The rows are grouped in 4 different ways at once. Each group adds its own fixed numbers to the row, and there is some noise. The rows also spread widely along 15 directions, which tell nothing about the answers.
Known rows, each followed by its group in each grouping:
[  8  15   3 -20   4  -1   4   0  26  14  41 -14  -6   2  -9   2  36  -3
   0   0  26  23 -14  19  -8  -1 -25  19  -2   0  14   8   6   5 -17  -8
 -12  -9 -23] : q186 q365 q755 q832
[  3  -1   5  10  16  18  10  14 -15   8   1  -8  25  -6  -8  -8   9  22
 -43 -38  40  27 -16 -12 -16   0   4 -17   3  13 -16  12 -13 -22  13   9
  35  18  20] : q467 q513 q199 q191
[-24  -7  21 -16 -11  15 -14 -22 -30   0 -34  18 -10  25  25  13 -45  20
 -14   0 -21 -23  25  21  27  -6 -40  11  22 -12   5 -50 -10 -13  -8 -22
  13  -2   7] : q216 q507 q696 q832
[ 14   7  13  14   2  13   5   2   5  18  38   0  -4  -3  -1  -3  19 -33
 -13  13   7  21 -16   7 -15   8  -3   6  17   5  -6 -14  -3  -8  11  14
  11 -13  -3] : q130 q365 q919 q940
[ -8 -25  -9 -17  -1   3  16  -9 -28 -40   4   7  18   9  20 -18 -67  34
  -3 -28 -43   0   8  -7  -9  13  36 -29  -4  -9   3 -37  11 -12 -14  15
  14 -13  17] : q93 q513 q919 q191
[-16  -6  -7  45  19  14   8  33 -38  45  -3 -27 -47  -1 -37  28  -2 -36
 -31  20  38   5  -9 -48  18 -15  23  20   8  23 -35  -9 -14 -31  46   6
  59  32  -6] : q93 q507 q696 q940
[  6  -4  42  -8  -8  17 -28  -4  28  20  18  13 -28 -10  -5  -3  39 -79
  21  23   2 -37  -3  25  -5  16  27   0  18  15  16 -51 -44  15  -6  11
   0  16 -42] : q467 q507 q827 q940
[ 22  13  18 -11  20 -31  15 -13 -27   6 -10 -12 -12 -21  -5  43   1 -26
 -28 -14  39   9 -13  17  38 -27 -37  81  11  -9  -9   3  15   7   1 -16
  38  21  -9] : q130 q365 q492 q940
[-11   0   7 -26  14   5  -3  -9   2  12 -24  -5   4  11   2  -2  -5   8
 -26  -1   5 -30 -16  -3  19  25   0   3   0   0  -2 -18  14  14  -2  -7
  35  10   8] : q216 q513 q755 q832
[-15  34 -12 -50  10 -14   4  -6  29  17  33  13 -37 -11 -37 -18   8  -1
   4 -16  25 -12  -2  22   0  18  17  15 -31  18  32  24   0  30 -11 -39
   2  40  -7] : q917 q513 q492 q191
[ 17  -1  35  13 -11   9 -22 -20   9  -9   7  17  22   7  51 -19  50   0
   3  26 -51 -20  12  15   1 -15 -51   4   7  -7   3  13  24  15  -8  28
 -58 -53 -13] : q186 q507 q827 q940
[ 26  22  35  17  17  10   2  -9  10  26   2 -21  23 -29  22  -5   8 -12
 -42 -10  18   6 -13  34  -1   9 -30  12   1  -7  -3   9  13   7  23   7
   9 -14   2] : q917 q365 q199 q832
[-14  24  24   3  20  35  -8   6  16  45  -1 -18 -15  -2 -16  12  33 -10
 -24  18  54 -25 -17 -10  15   3 -27  15  12  18 -19  16  -4  10   7 -13
   4   2 -19] : q917 q365 q199 q191
[-16   3  -3  18  17   7  -5  22 -23   9   5 -25 -27   8  -2 -12  10  -1
   1   2  -1   0  -3 -26   2 -13  -6   7  -5  16  -9   0   2 -10   5   5
  10   0  -7] : q467 q507 q919 q940
[ -4  26  -3 -12  12   0  -1  -2  16  14  24 -41 -28  -8   5 -19 -14  -8
  18  22  -4  12   1  12  -8  12   0   8   2 -22   3 -21  32  23 -12  -1
 -22 -30 -20] : q917 q507 q755 q832
[  5  48 -38   3  16 -15   3   7   9  41  41 -35 -53   8 -13 -13  30  -3
  15  51   9  50 -19 -12  -1  13 -20  41   8 -12 -17  10  48  10  19 -17
   2 -24   8] : q917 q507 q199 q191
[-25 -10   0   9 -25   9  -3  -1 -39  -5 -11  18 -27  19  13  33  -5  20
   7 -22  13   3  41  24  18 -64 -40  36  24   3   5  -9 -21 -46 -22 -19
 -23  12 -23] : q467 q513 q696 q832
[-16  12   0   7  14  22 -14  -8  -6  29 -29  -6 -11  17   8 -10   4  13
 -19   3   0 -17  23  -6  10  -7  -1 -13 -11   3  -4   3  11  -2   3  -5
   6  10   1] : q93 q507 q919 q191
[  3  -1  21   7   4  24   0 -11  -1   1   5  -4  23  -2  37 -16  17   2
 -12 -13  -2 -35  -2  24  -7   1 -11  -2  -2  10   8  -8   4   0 -11  11
 -18 -13  -6] : q467 q365 q919 q940
[-23   5   2  -2  22  36   2  32 -28   4  -7 -44 -20  10   9 -11  13  29
 -16 -24  32 -25 -30 -24  -8   1  -4   8   4  36 -26  -8 -14 -15  -1   0
   9   7  -9] : q130 q513 q492 q832
[  6  11  31  -8   5  12  -9 -13  33  42  17   6  -1   1  -9  10  24 -22
 -27   1  26  -2  -3  44   6  15 -24   7  -2   5  25 -11 -12   4   2 -13
   9   5 -15] : q467 q365 q755 q191
[ -8  21  -2   1 -14  23  -3 -29  17  37   8  38   2   3   2  16  32 -11
 -12   8  48 -10  27  35   5 -23 -11  16   9  -6  13   6   0  -2 -19 -15
 -26  19 -15] : q467 q507 q919 q940
[ -5  17  31  -6  43   7 -21   7  27  38 -14 -44  -8  -9 -17 -25   9  -3
 -21  -3   6  11  -2   1  -5  10  -2 -44 -32  -6  13   8   6  19   4   5
  16  -3 -15] : q467 q507 q919 q191
[  4 -20  -5 -13   9 -19   0  -8  -4   2  -8   2   7  17  -9  30  14  11
 -15 -10  12  21  -4   2  18 -19   1   8  -4 -10   5  -3   5 -13 -12   2
  31  15 -19] : q467 q513 q919 q832
[ -4  -8  35 -34   4 -16  12  -8  19   2  41  22   3 -33 -47  18 -53 -26
 -43 -42  26  24 -11  34  10  16  -2   3  -9   2  38  -6 -25   5   9 -11
  44  20   1] : q216 q513 q755 q940
[  6  11  15  -6  -7   8 -36   1  30  58  21  12 -42  27   9 -19  57 -13
 -10   7 -18  -6  13  70  -3  18 -32   5 -19  29  52 -19 -30 -17  18 -24
   2  19 -10] : q467 q507 q696 q191
[  8 -10 -19   4   3 -23   7 -13   1  10  41   7  -4   4   9  -1   4  15
 -28  16 -38  -5 -11  20  11  16  -9  24 -43   9  33  16  45   4  23   0
   2 -15  10] : q130 q507 q696 q191
[ 28   9   3  -4 -10 -14  -8   1  -9 -35  33  18 -12 -13   9 -39  51 -61
  47  20 -35   4  -3 -29 -26  -1  43  15  23   6 -22 -11  -2  29 -16  31
  -7   3  -8] : q917 q507 q827 q940
[ 10  32   4  -9   3  -8  -5  -2 -11   0  -3  11  -9   0   2 -21  46 -13
   0  -9   6   0   1   0   2 -13 -22  39   6  15  -3  25   3  12  -5 -16
  14  23  13] : q216 q365 q199 q940
[-12  17 -22  11  11  12  -4  11 -16  41 -18 -18 -46  17 -10  -7  17 -15
   2  26  12  -7  15 -17   2  -5  27   7   3   5 -15 -14   7 -11  12 -11
  24  28  -5] : q93 q507 q696 q940
[-26 -15   7   3   3  17  17   2 -14  -7   8 -12   4 -17   2  11 -39  20
 -22 -38  24 -30   5  14   7 -13  10   6 -15  14  13  -6  -3 -11 -13  -2
 -12   4 -15] : q467 q513 q755 q191
[ -4   6  41 -20  14  -7 -21 -17  10  -7  -4  14  18  17  -3  -1   5   9
 -11   9 -23  23  -4 -16  15  -6 -65 -15  12 -21   3   7  11  15 -16   2
   8 -37  -1] : q467 q365 q919 q832
[  2 -20   3  15   1   8  -2   0 -11  -4   3   5   3  14   2  13  52 -11
  -2  -4  13 -19   1 -13   4 -33  13  15  -8  24  -2  10  -9 -11 -18  10
   3  19 -28] : q467 q365 q919 q191
[-15 -22 -19 -21  11  -4  18  19  -3  -7  31 -26   6  18 -21  13   8  35
 -16 -37  34  14 -13   5  -4 -10  17   2 -35  18  22   3  -9 -15 -23  -5
  16  22 -23] : q467 q365 q755 q940
[-25 -28  35  13  -6  27 -36  -5  16   2 -11  16   3  21  12  12  44  -3
  -4  12 -13 -52  25   3  17 -42 -16 -12 -13  16  19   9 -16   5 -28  18
 -44 -11 -57] : q467 q507 q755 q832
[-16   6  34   9  -8  13  -2  -4 -22 -14  -4  40  -3 -12 -20   3 -15 -30
 -12  -6   4 -16  11 -30  14 -25 -14  12  29  11 -19   6 -24   4   0  -3
  17  11  10] : q216 q365 q199 q940
[ 39   3  38  28  11   9  -4  11 -12 -13  19 -22  24 -35  38 -25  63 -38
 -16 -33   6 -23 -26  13 -17 -10  -8  27  -6  39  -8  27 -10   4   4  31
  -1   8 -15] : q917 q365 q919 q832

New rows. What belongs after each?
[  0 -14  11   8  10  -5  -2  11  -8  -5  29  -7   1   0  -6   1  39 -16
  -9   7   0 -16 -31 -21   4   0  -8  22  -9  31   2  10   1   1   5  10
  15  -3 -13] : q467 q365 q696 q832
[-15   8  20  41  -3   7  -3  23 -32  21  20  10 -35 -11 -22 -18 -37 -24
 -18 -12 -17  38  26  -6 -11 -15 -14 -13  10  11   1 -13 -32 -36  40  -1
  23   8  22] : q467 q507 q696 q940
[  0   6 -12  22   1  -1   8  -2  -4  23  23   6  -8  -5 -11   6  32 -18
 -24  10  19  -1   3  -2   6 -20   3  32 -10  11  -2  24  18   0   9   2
   2  13  -3] : q216 q507 q755 q940
[ -2  -2  14  -9   8  -8  -5  -7  13  -6   0 -12  -3 -21   0  10   3 -14
   2 -12  12  -9   3  19   5 -16  11   8  -4  -7  14  -6   4  10 -16   6
 -10  -2 -36] : q467 q513 q199 q832
[ -4  -2  12 -12   7  -5  -9  -3  -3 -11  14   1  -1  -1  -9  -6  -3   1
  -6   1 -13  19  -1 -11  -5  -8  -9  -7  -4  -7   4   0   5   9  -8   6
   5 -12  -6] : q130 q507 q696 q832
[ 17  51   5  12   4  -1  12 -24 -12  31  16   0 -13 -31  31 -17 -22 -26
 -14  14   4   3   5  44   1  15 -34  48  24 -24   1 -22  34   9  24 -15
  -5 -18  28] : q467 q507 q492 q940
[  5  28  36  25   5  28  -3  -1  11  46  22  12   2 -30  -4 -14  23 -15
 -51 -13  36   3   4  23 -10   1 -44   4  -6  22   6  38 -10  -8  32  -6
  -3  12  19] : q186 q507 q696 q191
[-22 -20  10  29  -4  11   6  12 -11  21  30  -8 -43 -18 -12  22 -33 -25
 -16   2  -1 -28  13  22  12 -18  11  18 -19  24  25 -14 -14 -18  22   1
  -6   3 -29] : q130 q507 q696 q940
[  6  20  11 -41   4 -32  -3   8 -21 -49  34  10 -20 -25 -19 -32   4 -27
  33 -40  -5  33   2 -13 -14 -18  -1  27   7   8   6   4 -23  21 -32  -6
   7  23  -1] : q467 q507 q492 q940
[-38  29  20 -18   1  11  -6 -13  12  13  15  12 -14  16 -16   2 -30  40
 -12  -2   6  22  25  12  19 -19 -84   1   5 -13  19  19   8   2 -21 -35
 -35 -34   0] : q467 q365 q755 q191
[-11 -11  18   4  10   9   2  15  14  25  26 -15 -11   0 -30  11   5  -2
 -29  -9  23  -1  -7   7   1  -7   1 -12 -30  25  20  14 -17  -9  11  -1
  13  13 -28] : q917 q365 q696 q832
[-11  20 -20  12  -1  11   6  14  -8  13  32  -4 -29 -11 -15 -25  11 -18
   8  -6  14   6   8  -9 -19  -2  28   9  -5  17   1   0  -6  -1  -1  -7
  -3  20   3] : q467 q507 q755 q191
[ 10 -11  24  -5  11   8 -14   1  19  31   3 -28   7  23   3  18  25  27
 -26   3  17  37   6  36   1 -16 -31 -23 -15 -16  13  -3  -3 -14  -3  10
 -12 -16 -38] : q917 q507 q827 q940
[-17   5  18   1  18   7 -24  -2  20  14  -9 -10  -9  -1  -4 -10  17   6
 -14  13 -16 -20  11  -4   9 -12  -8 -18 -29   0  14  20  14  24  -2   5
 -16 -17 -25] : q130 q507 q199 q832
[ -3 -19 -15   6  -2 -15   3   0 -33 -12  -1  21  -3  27  13   8  16  14
  -7  -4 -23  -4  -1 -10  20 -15 -13  27   3  11   0   1  11 -20   2   1
  23  10  11] : q467 q513 q919 q940
[ -4  28  18  15  -6  11  12  -9   7  25  41  46  10 -19 -28   0   4 -19
 -40  -5  34  19   4  -4   1  -8 -33   8   6  10  -3  49  -3   3  18  -6
   7  10  22] : q917 q365 q919 q940
[  3  17 -26  22   1  -1  10   9  -3   9  29 -10 -23   1   0 -22  32 -24
  19  24 -10   5  -5 -20 -15  -1  28  19   1   5  -9  -6  22   4   0   5
  -5  -6  -3] : q467 q365 q755 q832
[  7   3  12 -11  20 -15   4   0  -3   6 -10 -21  -8  -8 -10   5   8 -18
  -4  -2   9 -11   1  -1   8  -9  18  11 -15  -2  -2   7  16  15 -10   0
  23  20 -20] : q917 q365 q696 q940
[-32 -39  26   2 -11  29  -9  -4 -16 -14   2   7   0  18  13  44   6  28
 -11  -9  17 -44   2   9  32 -37 -46  22   7  26   7  -2 -18 -21 -23   2
 -42 -18 -46] : q467 q513 q827 q191
[-16  15 -34  10 -10  12   4  11  19  22  55  17 -25   5 -40 -22   6 -11
  11  18   9  51  13 -18 -36   1  49 -36  -1  -6   7  -9 -13  -9   4   2
  -3   5   0] : q467 q507 q199 q832
[ 30  -4   9   7   5  -2   6 -13  -5 -10   8  -5  27 -17  19  -7  38 -31
  -9 -11   3  -9 -13   7 -12  -7  29  16  -6   5  -3   1  13   9 -13  22
  13  11 -10] : q216 q365 q919 q832
[-14  10 -34  -1  16   2  12  25  19  62  29 -61 -49  53 -39  18 -23  36
  -1  23  21 107   7  24 -17   3  -8 -28   5 -40  10 -53   6 -46   8 -19
  24 -22 -16] : q467 q365 q755 q940
[-15 -44  23 -18   8 -10  -7  -1  11 -24   2  38  19  -9 -53  11  -7 -45
 -11  -7   2 -22   4 -49   9  -8  75 -38 -18   4   9  -8 -25  27 -20  27
  46  40 -26] : q467 q507 q755 q940
[ 10   1  10   6  17  -1  -3  14   9  18  29 -31 -19 -20 -12  -6   7 -28
  -4  -9  13  20 -12  14 -13   6  20  -1 -10   7  13 -18 -12  -2  11   5
  15   3 -19] : q467 q507 q199 q191
[ -7   2  32 -60  13 -14 -28 -32   2 -29 -32  40  27  22   2  -8  -2  19
  -9   0 -31  -1   1 -23  28   4 -44  -8   6 -22   3   3  13  40 -34  -5
  28  -9  10] : q130 q507 q919 q832
[ 24  21   2 -13  11 -47  19 -17   2   9  25  13  -5 -42 -26  -2 -42 -28
 -24 -11  -3  58   9  16   1   3   4  16 -13 -32  21   8  26  14  15 -13
  43  18  23] : q186 q507 q696 q832
[  0  -5  10 -17  12 -16   0  13  -7 -15  33 -26 -39  -2 -10  -2 -23 -15
  15  -1 -29  19 -19   6   4  12  -9  23   1   8  17 -35  -6   1   5  -4
  20 -23 -11] : q130 q365 q199 q191
[ -4 -15  -2  -5  12  -9  15  16 -31 -27  13 -31  -8  -3   0   3 -22  18
   5 -26   4  27 -15 -10  -4 -12   6   6   0   2  -8 -16   2 -17  -9   6
   7  -6  -9] : q467 q513 q827 q191
[ -8  12 -16 -23 -18   6  -4  -2 -13 -17  32  21 -17   7   8 -10  39  -3
  15 -10   9 -13  -3   5  -1  -9 -12  51   6  25   8   4  -9   6 -28 -14
 -15  16  -8] : q130 q507 q755 q832
[ -8  27  -3  -2  15  10  -4   8   2  26  -4 -22 -24  19  -2 -27   8   7
   3   8  -9  11   4  -5  -9  12  -5 -11   3  -2  -2 -17  10   2   1 -13
  13  -5  10] : q467 q365 q755 q191
[ 45  17  10 -14  16 -38 -10  -9  17  35   4  11  -5   9   4 -12  44 -25
 -31  17 -33  24 -32  20  10  44 -25  20   3  -7  11  -9  19  10  40  -2
  65   8  32] : q186 q513 q492 q832
[-18 -11  15 -26   9  -3 -20  -4   2  14 -42 -27 -48  30  15  18  -8  -3
  27   2 -24 -46  29  42  33 -13   2  18 -12  -3  37 -56  -7   4 -32 -24
   4  12 -48] : q467 q365 q755 q191
[-47 -35   0   0  24  25   8  28 -40 -11 -10 -48 -12  15 -12  25 -29  48
 -19 -16  31 -38 -15 -46  25 -23  -2   5 -25  32 -19   5  -1 -15 -14   0
   7   6 -29] : q917 q507 q696 q191
[-14  16  -3 -25  15  -1   5   1  -3   1  -1 -21 -27 -16 -12 -14 -28  -5
  18 -19  15  -3   9   7 -10   3  32  -6  -4  -7   6 -20   3   6 -20 -15
   8  17  -7] : q467 q513 q696 q191
[-30   1  16  15  17  -8  -6  13 -15  10 -13   2 -34   1  -9   0 -25   6
 -22  14 -37 -32  -7 -38  42  -1 -40  18  -6  17  -3  19  14   7  34  -7
  22 -16  14] : q186 q513 q199 q832
[-25   6   8  -4  19  -2 -15  -4  14  24 -36   6  -6  18 -31   5   1  21
 -15  12   2   9  21 -27  16 -19   4 -43 -15 -22  -2  22  13  10  -4  -2
   7   6 -13] : q467 q513 q827 q832
[-55   6 -21 -16  -8  20 -10   5  -3  19   0  26 -51  56 -18 -13 -21  29
  22  16 -23 -19  24 -16  11   5   0 -20  -1  12  17 -31 -17 -13 -13 -36
   5  10   0] : q467 q365 q919 q832
[  9  -3  24  18  22  -2  -4  28 -20 -17  10 -43  -9  -9   2 -31 -15  -1
   2  -8 -37  41  -7 -27 -27  -4   1 -33   6  -2 -24  -8   5 -12  13  33
   8 -33   2] : q917 q513 q696 q191
[ -6  -6   0  -3  15 -20 -16   3 -22  -7  -1 -15  -8  38  17  -7  -1  42
  -4   7 -51  35  -1  -8  20 -11 -63   6  -6  -9   8  -4  21 -12   0   0
  10 -34   6] : q467 q507 q919 q832
[ 13   6  38 -17   1  -3 -25 -20   0   6 -19  41   7   0  12 -13  29 -39
 -11  11 -23 -36  -3   5  18  22 -14  11  14   9   5 -16 -14  27   7   3
  30  21  14] : q467 q507 q827 q940
[-21  -5 -23 -20  -4  12  -1  -2  10   9  20  26 -17  15 -26  -3  14   0
  -5   3  13 -19  -2 -13  -1  11  39  -2 -17  23  12  -4 -12  10  -7 -13
  16  31  -3] : q130 q507 q199 q191
[ 16 -13  -9 -31   2   0  18 -32  15 -27  40   3  59 -16   8 -10  -7  16
  -7  -5  15  14 -17   6 -29  23  44 -23 -15 -27   6 -16  31  27 -35  23
 -17 -18  -6] : q467 q507 q827 q191
[  0  -4 -34  -3  20  13  13   9 -33  -2 -32 -57 -17  33  28  10  19  21
  23  22  15 -20 -16 -28   6  -2  33  29  19  -4 -40 -44  27  -6 -21   3
  21   1 -20] : q917 q365 q199 q191
[-21   5  -2 -12  10  19  -3  16 -17 -12  12 -14  -7  11 -16  -5  19  25
  -4 -24  33  29  -7 -38 -10 -27 -17  -3  -2  14 -18  22 -15  -6 -27   1
  -2   6 -16] : q130 q507 q919 q832
[  5  -1  22  12   6  -2   4  -7 -13   0   6   3   8 -17  -5   5 -29 -21
 -14   1   0  28   0 -11   3  -2   2  -5  15 -21 -10 -23   0   0   9  14
  20  -9   2] : q467 q507 q827 q832
[ -2  -3   7 -14  17  12  -3  -3  -9  16  -8 -29  -6   8  15  10   7   6
 -17   1  20 -26 -11  14  12   5  -1  19  -5   5   0 -23   3   0  -2  -1
  12   5 -22] : q93 q507 q492 q940
[ -3  11 -12  18   7  -5   0   0  18  57  27 -21 -47   1 -26  14  10 -35
  -7  46   8  17   7  19   0  -2  14  11 -11  -9  13 -15  18  -7  22  -8
   6  -2 -22] : q216 q507 q696 q940
[  6  46  27  -1  12  17 -27  -5 -11  22 -32  12 -29 -13   0 -27  41 -67
  15  20  10 -14  11 -29   3  -4  -1  18  42   0 -36  -8  -8  23  -1   1
  25  26   6] : q93 q507 q919 q940
[  0   1  16  -6  20   4   2   2   3  10  -1 -35   6  -3  -5  -1  15   0
 -16   1  19  -8  -9   0  -7  -5   1  -6 -16   3  -2   5  14   9  -9   4
   8  -4 -18] : q216 q365 q696 q940
[ 13 -20   9  11   8 -14   3   0  -1   8  29 -10  -2  -1  -6   9 -15 -10
 -19  10 -18  31  -9  12   2   9   4  -6 -11  -8  14 -25   5  -9  21  16
  15 -18  -9] : q467 q507 q827 q191
[ -4 -13   5 -15  21 -15   3  10 -27 -12 -22 -13 -12   6 -17  16 -14  -1
  -8 -11   5  10  -4 -35  19 -19  12  10   0  -7 -13 -17  -7   1  -9   1
  45  27 -12] : q186 q507 q492 q832
[-18  10   2  42  19  39  -9  41 -10  54 -15 -60 -58  16 -20  10  21 -17
  -4  20  38  22  16 -18  -9 -36  17 -12  15   4 -30 -22 -19 -30  10  11
   1   6 -42] : q130 q507 q755 q940
[-20   4   0  18  -9  -7  27  -5  -2  20  41  19 -30 -13 -34  21 -76   2
 -21  -4   1  44  37  20   6 -23 -11  -2  -9 -18  26   1   2 -27  15 -23
  -6  -5   5] : q186 q365 q696 q191
[ -9 -14   5  19   4   8  -4  11  -8   4  37   7 -17  -4 -11  -2   9 -23
 -16   8 -14 -21 -15 -23  10   5   3  15 -18  38   6   9  -5  -4  21  12
  10  -2  -6] : q93 q507 q919 q191
[-30  18  -1  11  16   7   5   4 -14  18 -22 -11 -30  16 -13  -7 -49  15
   0  12 -17   5  32 -27  12 -19   2 -23  -1 -18 -10  -1  22   0  -1 -12
   6  -5   3] : q917 q365 q919 q940
[ 14 -20   0  23   6   8  -2   6 -11  17  22 -18  -5  25   1   8  13 -15
 -20  32 -13  35 -26 -17  -4  13   0  -2  18  -3 -18 -41   1 -25  22  26
  41 -18   0] : q216 q507 q919 q832
[-28  37   2  12  -1  30  17   8  -5  38  30  18 -26 -13 -26 -11  -9 -11
 -25 -17  50 -10   7   8  -9  -1  -7  11   5  27   3  10 -29 -11  18 -28
   3  33  16] : q467 q365 q492 q940
